Each cloud of rows lies close to a flat space through zero, with a little noise off it, and is much wider in some directions of that space than in others. After each cloud: how many dimensions does that space have?

[[ 10   4  11 -18   3   9  20 -11 -25  19  -6  -2  -1   1  11  -4   8  -9]
 [ -5   4  -5   6  -4   0   0  -2   9  -5   0   4  -4  -1  -6  -2   0   5]
 [ 16  -8  -4   9  -5  17 -12   8 -18   4   2   5  12  -7 -17  -7  -1  -1]
 [ 35  18 -23   8  20  -8  43  -6  15   5  -6 -16 -12  15 -18   6   8 -12]
 [ 32   9   6  14  21   0  -8  11  -6  13  -1 -13  28 -15  -2 -14   3  -7]
 [  4  -7   2   0   9 -12  -8   4   4  -4   0  -4   6   3   7   2  -8   3]
 [ -5 -12   5   6  -2  11 -15  16 -10  -5  -4  -2  14 -16 -15   2  -5  -3]
 [-18   0  19  -7  -6   5 -12   1 -13   6   0   8   6 -13  14  -8   2   1]
 [  5 -10  -2  -7  -3   0  10  -6 -10   2  -1   3   0  10   1   2  -3   3]
 [ 10   1  -2  13  -2   0  -3   7  -1   8  10   4  13  -1 -10  -6   6   0]
 [ -4  14 -14   2   5  -9  30  -6  24  -8  -5  -9 -20   9  -9  11   6  -5]
 [ 25   6 -17  21  15   3  14  13   6  -4   0 -13   8  -2 -19   0   3  -6]
 [ 13  -4  -2  -2  11  -8   6   2  -5   4  -4   2  -4   7  -2   2  -5  -3]
 [ 12  -1   2  11   8  -4 -12   6  -1   2   2   1  16  -5   3 -11  -4   6]
 [  6  17 -14  20   7  -3   0   7  29 -10   6 -14   1  -4  -7   1   7  -2]
 [  6  -2  -9  -8   1   3   7  -7   5  -8 -11  -9 -11   4  -9   9  -6  -2]
 [ -5   0   5   1 -11   8 -11   0  -7   6   7   7   6  -5   0  -5   5   1]
 [  4   3  19  -6  -4   8 -25   0 -16  17   6   4  16 -12  10 -11   5  -3]
 [  9  -1  -1   9   0   1 -16   8   4   1   7  -3  12  -4  -5  -1   0  -1]
 [  6   8 -13   7  -1  -3   8   1  20  -2   5  -9  -7   6 -17  10   7  -7]
 [  7 -10   0  -3 -11  17  -4   0 -16   4  -1   1   6  -4 -15   1   0  -3]]
	10

[[-20 -21 -16  -1   8 -12   3   5 -13   4   7 -21 -20  21 -16   7 -11   5]
 [ 16   9  -1 -13   5  12   4   7 -23 -10  -8   1  -3  -1  12  13  -5   0]
 [ 12   4  -1  -9  -6   9  -2   8   7   4   5  -8  15  11  -9  23  27  -2]
 [ -7   7   3  17  12   7  33   7  12   3  13 -36   7   9  19   2  -9  25]
 [-23  25  13   0  15  21  33   6  -2  14 -17  18  -7 -15  17 -13 -22   7]
 [  2 -10  20   6  16  -1   7   3  16   5   8   2 -12   5  15 -12  -4  29]
 [-19  24   4 -11  -2   3  18  -1  -6 -19 -21 -13   0   3  18  16 -11  18]
 [-19  21  18  15   7  20  43   5   0   5  -1  -3 -15  21  17 -11  -6  19]
 [ 25 -31  -8 -17  13 -11 -16  -7  -2  11 -10  34 -16   6   1  -6  18   5]
 [-17  -8  -7  11 -12  10   2 -12   8   2   1 -12  23  13  -7  -1   7  11]
 [-24 -11   1   7  -1   2 -16   0  24  -4  27   6 -20   3   8  14  15  15]
 [ 13   3   5  -1   9  -4  -2  -1  11   0  14  23  11 -15  10 -10  14 -10]
 [  1  10 -10  -7 -16  -9  -8  -3 -26   3   6 -23   6   7 -19  18  13 -30]
 [ -7   6  -9  35  21  -7  13 -22  -9 -12   2 -20   0 -10   0 -10 -22   1]
 [  1   9  -6 -16   7  -9   2 -11   0  15  -4  18  -1 -34  -5  -1  -7 -21]
 [-13   4  -3   2   7   1  22  30 -16   6   8 -24   6  14  -6  -3 -14  -8]
 [ 22   2   5 -14  12  -2  -7  15   7  -2  -8  21 -16   9   4  18  30   2]
 [  5   4   9  -4  -4  -6 -11   9 -13   6 -20 -16  16   6  -1   6   9   2]
 [ -3   6  -3  -2 -23  16  -6  10  -1  -9 -16 -10   1  11  19  16   6  16]
 [  5   2  19 -21  19 -12  15   8  -1  12  14  16 -21  -1  -3  -9  -3  -6]
 [ -5  10   6  12  -5   1   3  12  13  15  12  13  -4 -35  -9 -27 -27 -27]]
	15

[[-15  -2   7  11  -7   4  -2   4  19 -15   6  -6  -1  -6   3  -1   8  -3]
 [-12   6   4   3  -2  -5 -13  -1  13  -2   4  -2  -2 -14  -7   3   0   1]
 [  3 -13 -18   4   2  -7  -5  -7  14 -18   2  -6   6 -19  12   2   9   3]
 [ 18   4 -16  -2  -2  -5   8  -8  -5  -7  -3  -3   8   0   6   5   1   1]
 [-12  -7  10  10  -4   5   3  12  20  -9   8  -4   2   2   7   2  10  -5]
 [ -2  11  -8   1  -1   9 -10 -15  -8  -7  -7  -6  -2  -8  -4   0  -6  -2]
 [ -9  -2   7  -2  -2  -2  -1   2   2   1   2   2  -5  -2  -4  -5  -2   2]
 [ -4  -4   2   2   7   2 -15   0  -2   0   3   6   5  -8  -1  10  -1  -8]
 [ -4   1  13   3   1  -8  -7  13   1  18   5   7   1  -1 -12   2   1  -1]
 [  8  -1   1  -1   3   0   6   7   0   6   1   2   5   9   3   6   2  -2]
 [-18  13  32   6  -5  13  -2  20   0  17   6   6  -4  18 -16   4  -5 -10]
 [  7  -8 -12  12  -5   5   5  -3   1 -18   0  -7  10  -2  12  -1  10  -4]
 [ -6  20   2   7  -4  18  -3  -4   4  -4  -8 -13  -6   1  -5   1  -1  -2]
 [ 12 -10  -7  13  -2  -4   0   5   0  -5   4  -1  16  -3   6   6  13  -7]
 [ 22   3  -4  -8   1  -3  19   5 -13  12  -4   4   6  22   3   3  -2   1]
 [ 19  -1  -7  -1   1   4  13   1 -12   3  -4   0   7  16   7   3   1  -3]
 [  7 -38 -12   3   1   0  13   0  -6 -23   6   3  10   0  25  -9  11  -4]
 [  5   3  -1 -12   2 -10   1  -4  -7   5   2  10   2   1  -3   7  -9   0]
 [  9  24  -5 -11   6   0   0  -2  10  15  -8  -5  -5   4  -3  13  -7   7]
 [ 14   2 -17  11  -2  10   5  -6  -7  -9  -8 -13   6   0   7  -3   8  -1]
 [  1 -14  -7  -2  13  11  -3  -2  -7   2  -7  -3  -5  -1   9  -6   2   2]]
	8

[[ -8   3   2  -2  -8  -9   6  -3  17 -10  -9  -2 -11 -10  -1  15  -3 -17]
 [ 18   8  -3  -1  12   3   1   6   0   1   1   0  19  -3  -6 -14   7  19]
 [  6  -2  -1 -11 -10  -9   0  14  16  -3  16  17  -9  -4   2   3   8 -15]
 [ -4  -5 -10   4   7  -1   4  -7  -1   4   3 -13   7  -4 -22   0  -4  -5]
 [-10  -2   7  25   6  18  -9  -9  -6  20   1 -15  29 -11 -20   8  28 -11]
 [  2   8 -12  22   3  15  10   0 -14  10   6 -18   9  -3 -27  -7  -5   7]
 [ 15  -4  -7  -5   0  -9 -31   2   3   5  -8  10  -3 -11  -3  -8   3 -11]
 [ 14 -16  -6 -12  14  -5 -14   1   0   1   1   2  17  -8   6  -5   5   4]
 [-14 -15  -6   2 -10   4  28   0  -6   0  15   2 -13  -4 -24  14  -5 -17]
 [  6   1 -13  -8  10  -7 -29   0  13   7   5   5  -6  -6 -29 -17  -1 -13]
 [ -9  12  -3  15   5   2  13  -9  -1   0   0  -2  -1   0 -20  -7  -5  -2]
 [ -4  10 -12  23  -7  -6 -24 -12   3  17 -12 -30   9  -4 -27   2   0 -13]
 [ 13  21   5  19  -9  -4  -8   3  10 -10 -20   0   4 -20  22   4   5  -7]
 [ -4  -4  -9  17  12   7  -6 -13 -22  17   4  14   1  -3 -39 -22  -2  -7]
 [ 13   7  -4  18   4  -4 -19  -6  -5   8 -15   4  16 -15 -11 -12  10  -4]
 [ 10   6  -4  10  -3  -6  15   5 -12   1  15  24   2   6   3 -18  -3   4]
 [ -8   7   0  17 -10   9  18  -2  -5   1  -6  -4  -8  -8 -20   9  -1  -8]
 [ -8  -9   1  11 -25  -5  24  -2 -18   3  -2  15 -17   1  -5  13  -3 -14]
 [ -8  15   8   9  -8  -4 -12  -7  11   0 -21  -7  -4  -2  -4   8   7  -8]
 [ 11  -5   0 -15 -15  -6  15  13   2  -3   2  -2  -2   5   1  11   3  10]
 [  6  25   1  17   0   4 -19  -3   8   4 -18  -8   3  -8 -12  -9   5   1]]
	11

[[ 14   4   8   8  -1  -2   2  -2  -7   1  -7   4   7  -4  -6   4   3   1]
 [ 20   5  11   3  -6  -3   0   1  -6   4  -2  -2   8  -7  -2   4   2   2]
 [-39  -6 -22  -1  13  20  -1   6   2   1  11   1 -22   8  11   0  -1  -6]
 [ -2   0  -1   4   2   5   1   3  -5   4   0   3  -3  -3   3   3   2  -2]
 [ 21   4  10  -3  -8 -12  -1   0   0   1  -1  -6   9  -4  -2  -1  -3   3]
 [-13   1  -7   6   7  12   1   6  -6   5   3   2  -9   0   7   5   3  -3]
 [ -4   0  -1   6   4   4   3  -2  -6  -1  -5   6  -1   1  -1   4   4  -1]
 [ -2   6  -7  -4   0  -9   3  -5  -9   1   1   6  -9   6   6   0  -3   2]
 [ 36   7  16  -7 -15 -26   0  -6  -2  -1  -6  -3  15  -3  -7  -3  -3   8]
 [ 14  -3  13   2  -4  -7  -2  -4   7  -6  -7  -1  18  -2 -10  -2   2   2]
 [ -5   4  -5   1   4   3   3   0 -10   5   3   4  -9   2   6   3   1  -1]
 [  5  -1   1  -6  -3  -5  -2   1   7  -1   4  -6   2   0   0  -4  -3   2]
 [-16 -10   8  22  13  23   2   3   1  -3  -9   8  12  -4 -12   5  12  -8]
 [ 13   2  11   7  -2  -3   2  -2  -5  -1  -8   4  11  -4  -6   3   3   1]
 [ 11  -2   4  -9  -8 -10  -5   0  12  -5   1  -8   6  -1  -3  -5  -6   4]
 [ -6   0  -9  -5  -1   0  -1   2   4   1   7  -3  -9   2   5  -2  -4   1]
 [  3   7  -7  -4  -2  -4   0   1  -8   5   7  -3 -12   1  11   1  -4   1]
 [  9   3   1  -5  -6  -9  -2  -2   2   1   3  -4  -1   1   2  -3  -5   4]
 [-21  -4  -7   1   9   7   1  -5   2  -5  -2   8  -5   7  -1   0   1  -4]
 [ -1   1  -5 -13  -4  -8  -2  -4   9  -3   5  -6  -5   5   3  -5  -7   5]
 [-10   0  -8   1   3   7   2   2  -4   5   3   1  -9   1   7   3   0  -2]]
	4

[[ 15 -15  -2  14   8   8   8  26   2 -15 -15 -32 -15  -8   8 -12  -9  -3]
 [  0  25   7  -3 -11  -2  -3 -16   3  -2  -9  -2  -1  -2   3  -1  -1   8]
 [-10  -4   3 -14   6 -17 -10 -21   4  -3   7   9  18   5 -12  11  -5  -1]
 [  2 -42 -12  20  23  10  14  53  -9   3  16 -10 -11  -2  10  -2   6  -2]
 [  3 -11   1  11  11   3   7  25  -6  -1  -5 -15  -5  -7   7  -6  -2   2]
 [ -3  28  -5 -25 -22 -18 -19 -55  20 -24   2   3  10  15  -2  13  -7   5]
 [ -6  26  32  -5   8  -1  -8  20 -35   7 -11   5  19  -4  -6 -20  -8  -5]
 [ -1   0 -18 -15 -21  -1 -12 -31  16 -13  19  13   1  20  -4  12   6  -8]
 [ -3   8 -18 -14 -17  -8  -8 -37  21 -18  14   3   1  16   3  18   4   5]
 [  8 -43 -37  10   0   6   8   9  27 -20  22 -17 -20  14  14  16   5   2]
 [ -2 -15   6   3  13   0  -1  29 -17  -2   5  -5   7   1  -3  -8  -5 -10]
 [ 17   7  11  20   2  23  13  40 -17   2 -23 -25 -16 -16  11 -25  -3   1]
 [-13  18  23 -23  12 -36 -13 -40   5   5 -17   6  26 -11 -19   9 -19   6]
 [  1  -5  -1   7   0   6   5   8  -2  10  -1   6  -4  -2  -1  -4   4  -3]
 [ -1  15  12   3   5  -2   3   4 -10   9 -10  -2   3 -10   2  -7  -3   7]
 [-10 -32  -1   3  26 -11   9   8   0  19   6  10   5 -10  -8  12  -1  -3]
 [ -2  14   8  -8  -1  -8  -6 -12  -1  -1  -9   1   8  -3  -6  -3  -6   0]
 [  3 -26   8   2  23 -10   1  10   2  -4 -14 -16   6 -12  -8  -4 -17 -10]
 [  0 -39 -11  15  22   2  11  30  -1   6  10  -8  -7  -3   5   5   0   0]
 [  4   3  -7   3  -1   2   1  14  -3 -22  10 -18  -5   8  15  -2  -3   7]
 [ -1  27   9   3  -7   7   2   4 -12  10  -2   7  -2  -3   7  -6   8   9]]
	6

[[ 10  -7  22  -5 -11  -3  -2  21   6   1   6  16  36 -19  -1 -21   1 -14]
 [ -3  -9  12   5 -16 -11   0  10  -5  23  -6  -7  19  -2   6   6  -3  -2]
 [ -4  10  -4  17  14  -9  -1  -2  -5  -6   2 -16  -2  14  -8  19   7  -5]
 [ 28   3 -22   9  54  -9 -12   9 -23 -26   9   5  -8   2 -33 -11   8   3]
 [  6   0  -7  13  -8  -7  -7  -4 -26  17   5  -4 -11  -2 -10  15   3   3]
 [ 18   0  -4  -1   3   1  -4  10 -22  12  12  13  15 -21 -20 -16   6  -4]
 [-12   5  18  -3 -14  11   1   0  -4  16  -3  -5   2  -4  29  10 -10 -11]
 [-25  -2   4  -2   9   6  -8  -5   7   9  -2 -17  -5   2  -5   5   1   7]
 [  4  -4   6  22  -2 -21 -11  -7 -22  20   7 -14   9   6   4  12  -7  -4]
 [  0   6   5  12  -2   1  -3  -1 -26   2  23   3 -10  -3 -19  12  17  -6]
 [-13  -2   7  16   6 -17   1  -5  -2   0   8 -14   5  22  -3  14   7   1]
 [ 11  -5   1 -29  -5  15  10   5  16 -13 -11  34  -1  -6  15 -29  -7   7]
 [  0   2   1   2  17  -4  -4  -5   3 -15  -1   4  -5  12   1  -2  -1   3]
 [  1   2   1  -5  18   9  -5  -4   5 -24  10   6 -12  -2  -1 -11  -2  -1]
 [ 15   6  -3  21  40 -23  -8   2   8 -49   8   3   4  22 -23  -2  12  -4]
 [ 37  -9 -14  13  10 -23 -14   1 -15 -15   3  13  -5  -2 -13  -9  -7   6]
 [  3   0  -6  -1 -18  -2   6   5  10   9 -22  -7   1  -2  12  12  -6   0]
 [-10   1  16  11 -22 -12   0 -10   7  16  -3 -12  18   7  22  12 -10 -10]
 [ 26   0  -8   9   9 -18   0  -1  -1 -20   2  13   5   9  -2  -8  -2  -1]
 [  6  -4  -8  17   7 -13 -11   6 -24  13  13 -13   3  -7 -30   7  10   2]
 [  7  -4   8 -11 -12   6  11   6   1  -7   8  16   2  -5  14 -11  -3  -5]]
	11

[[ 11 -13   5  -7 -14   0  17   0   6  -1  -9 -27 -15  -5   1  13  19   5]
 [ 21   6   5 -13 -20   8  21  -2   5   0 -11 -33 -12 -10   3   8  18 -12]
 [-17   0  -6  15   4  -4 -10  -3  -4   3   8  18   6   4  -9  -3  -6  15]
 [  0 -27   2   1 -22   5  26   5   4   7  -7 -29 -35  -9 -12  20  41  26]
 [ 13  -8   8 -16   9   2   3  10   5  -4  -5  -2  -2   1  15  -2  -4 -14]
 [-10 -12  -3  12 -17  -2  10  -4   0   5   0 -13 -16  -4 -15  13  22  27]
 [-10   2  -6  11 -14  -1   6  -6  -3   5   0  -8  -7  -5 -15   7  12  17]
 [ 14 -13   8 -14   0   1  11   7   6  -4  -7 -14  -8   1  11   5   8  -3]
 [ 10   5   1  -5  -5  15  11  12   1   4  -6  -8 -15  -9  -2  -4  14 -19]
 [  8   5   3  -6   0   6   2   3   1  -1  -3  -3  -3  -1   3  -2   0 -11]
 [ 13 -19   7 -10 -17   8  26   7   6   3 -11 -33 -29  -8  -1  14  33   5]
 [-13   9  -6  11   7   2 -11   1  -6   4   5  19   5   2  -9  -9  -8   2]
 [-10   4  -5   8   5  -8 -13  -9  -3  -1   6  13  13   7  -4  -3 -13   9]
 [ 16 -22  11 -19  -3  -7  13   1  10  -6  -8 -24  -6   3  15  13   9   4]
 [ -7 -21   3   0   9 -13  -4  -3   3  -3   3   4   4   9   6   8  -3  20]
 [  6  -2   6 -13  17 -10 -12  -4   4  -9   2   5  20  11  21  -1 -24  -7]
 [-16  -2  -7  14  -2   5  -1   5  -5   8   4  10 -11  -4 -15  -3  10  11]
 [ -2  -9  -1   5 -18   7  18   3   1   8  -5 -21 -25 -10 -13  11  31  14]
 [ 16  10   6 -17  17   0  -8   5   3  -8  -2   9  18   4  20 -11 -24 -28]
 [ -4 -29   2   1 -12   3  20   7   3   7  -4 -20 -28  -5  -8  16  33  24]
 [  7  -4   3  -4 -20   2  17  -4   3   2  -7 -27 -15  -7  -5  12  21   7]]
	4

[[ 16  -1  19 -11  14  -5  -2  18 -11  15   5 -10   5   7  -4 -12  -2 -20]
 [ 36 -16  12 -18  33   7   5  32 -17   2 -14 -26   8  -9 -12   4 -14 -38]
 [ 11  -6   9 -16  25  21  10  12   1  15   4  -8   6 -13   4   7 -13 -15]
 [-13   1  13  -3   9   6  -3  -2  -5   7   7  14   9  -1  -9   8   2  11]
 [-15  -4 -15  10  11  10   9 -21  11 -10  -5  18  24  11   9   9   8  23]
 [-24  15   2 -17 -12 -15  11 -16  24 -22  -1  -2  18  10   3  -9  14  14]
 [ -1   3  -6  -3 -34  -5  -5  20 -15   0  24   1   2   6 -14 -19   9   3]
 [  8   3   0 -12  -5 -13  -7  -6   8 -10   5  -4  -2   9 -11  -9   8  -8]
 [ -6   9  -2   6   9  -9 -21 -17  -8   6   5   5 -23   8  -9  15   8   4]
 [-22   5  -3 -10   6  -6   7   1   1 -11  -1   3  22  17 -11   7  11  10]
 [  1 -13  16  -8  17  30  29   7 -25  -3   5 -11  22 -10   9  14   2   2]
 [  1   2 -10   9 -10  -4  -3  -7   0 -13  -6  -6   7  -4  11 -12   6  10]
 [-15  -9 -11  20  14  16  15 -28 -13   3  -2   1   3   2  11  24  -8  16]
 [ 20  -6   5 -12  16 -12  -4  16   3 -11  -3 -12  -9 -13 -19  -7  17 -14]
 [ -1   5 -16   9   6 -14  -5 -12  17 -17 -16  -3  -1   0   9  -6  13   8]
 [  5  -1   9   3  19  15  -2   4 -14  17   7  -8 -15 -23   6   8  -1  -2]
 [-21   3  11 -20   0  -1  10 -18  26   3  16   5  24  -9  -6 -13  -5  15]
 [-14  -1   3  20  24   5 -22 -18   4  34  12  23  -3 -16  -2  -1  -8  21]
 [ -1   9 -10  -3 -19 -19  -2  -3   1 -16   4 -10  -7  16  -2 -10  19  -1]
 [ -6  10   5 -26   2 -15   8  12  14 -26 -22  -7  38  30  -2  -3   4 -12]
 [ 15   8  21   6  43   2 -43  18 -14  52   5  15  -5   5  -3  -3 -10 -17]]
	13

[[-16  42 -32  -4   4 -10   2  11 -27  -9  20 -11  -6  -4  12   5  11  13]
 [ 10   9   1  18 -28  -8  22 -17  19 -41 -19   1  27 -24  12 -31 -10   3]
 [ -5   5   3 -37 -36   6  10 -11 -12  24   0 -17   5  -6 -31  -5  19   8]
 [-26   8 -12 -12  17  -4  10  14 -26 -13  -6 -23 -20   5 -11 -10  18 -16]
 [  3  -3  24 -10  13  19  26  12  -8  -5  11  -2   8  15 -20  -2  21 -17]
 [ -2 -13  58  -4   2  24  -6 -10 -20  26   3  17  17 -12 -13   2 -13  15]
 [  2  28   9  10 -11   6  11  11  24 -42  -6 -16  33 -22  -9  17   0 -13]
 [ 14 -17 -12 -19  12   2  19   5 -12   5  -5   8 -12  18 -13  26  -5  -1]
 [ 20 -41  -8  -3   5  19  31  13  28 -47 -16  11  27 -23  -3   4   2 -16]
 [ -6   0 -25   4   8 -31 -17   1   4 -19   1 -17  -1 -23  20 -30  -4  19]
 [ 22 -20 -12   4  32 -26 -12  32 -25  15  17  36 -48  19  -7  34  20  25]
 [-18  22  -9  -2 -10  14 -12  29  38  -8 -17 -33 -18  -1  22  13 -17 -35]
 [ 14  -8   7  -3  25 -29  -7  16  -4  21 -10 -28 -29  11   0  10  -3 -25]
 [  6 -15  12  -8 -12   5  -9   1  21  -9 -25   8   9   2  -8  12  10 -20]
 [  2 -13  20  21  11 -33  13 -22 -39  15  17   7   5  32 -16  -3  -4  13]
 [  6  -1  27   5  -2   7   9 -13  23  -8 -15   1  25 -18 -12   5 -26   7]
 [-24   9  55   4  -3  -6  -5 -12  24  23 -12   7  11  16 -11  15 -21   4]
 [  2 -14  11   9 -27 -14  31 -22 -24  21   6  11   2  -1 -20  -5   5  18]
 [ -6  12 -37   3  13 -22  14   0 -53 -35  11  14  -6  25  22  -8 -17  28]
 [-13   6   4 -10 -18  11 -17  11 -29 -15  12 -37   7  -6 -15 -18  -9  10]
 [-17   1   9 -27  13 -16  38   7  -1  24 -10  -7  -8  18  26  -1   8 -35]]
	16

[[  9   0  18  -5 -11   2   8   6   4   6 -32   4 -14  -3   1  16  -2 -10]
 [ 14   5  13  -2  -8  -1  -4   0   2   2 -12  -1  -3  -6  -5   6  -4   3]
 [ -3   9  14   7  -5  -1   4   0   2   4  -8   4   2  -1   0  12   3  -4]
 [ -4   2  -7  -3  -6 -14   0   1 -13  -2  -5  20  -2  -8  -3 -12  12   4]
 [  1 -11 -36  -5   3   7   5  -5   3 -11  19  -8 -10   6  -8 -12   1   9]
 [  5  -3  -1  -6  -8  -2  -1   4  -1  -2  -8   3  -1  -6  -2  -2  -3  -1]
 [  2  18  11   4 -27 -11   3 -19 -20  15   3   6  -8 -24 -18 -11   3 -10]
 [ -9   6  -3   1 -18   3  18 -12  -4   6   6   3  -1 -12  -7   5   2 -14]
 [  3  -5   7  -3  -5  -2  -5  11   2  -5 -10   4  10  -4   7   6  -8  -2]
 [  5  18  19  10   2   9   3 -16   5  14   5 -10  -3   2  -9  12   6   6]
 [  5   1  -2  -1   5   3  -3  -1   3   1   1  -4  -5   4  -3  -1   3   9]
 [ 16  -7  -7  -1  -3  12  -2  11  15   0 -16 -13 -19  14  -5  10  -3  10]
 [  4   7  15   6  -4   8   0   1  10   7  -7  -5   4   3   0  17  -1   2]
 [ -1  -1  -2   1   5   4   5   4   7  -1  -8   2  -5   9   3   9   5   3]
 [  7   4  -2   7   4   1   0  -5   5  -7   4  -7 -11   5  -7   4  -2   6]
 [ -8 -13 -25  -2  23  -8 -17  14  -1 -14  14  10  14  15  11 -19   9  20]
 [ -9 -12 -22   6  15   6 -14  16  10  -6  17  -5  18  20   9  -5   1  16]
 [  6  -8   5 -21  -8  -2  15   1  -1  -5 -23  12  -5 -14   5   6  -2 -12]
 [  7  -8  12  -6   8   1  -3  12   4   1 -22  -3 -11   6   9   5  -6  -6]
 [  4  10  10  -1  -3 -10   6  -8  -8   1 -13  12 -17  -8  -6   0   7  -1]
 [  3 -17   2  -9  -1  -2  -8  25   6 -10 -21   4  11   2  16   5 -13  -7]]
	9
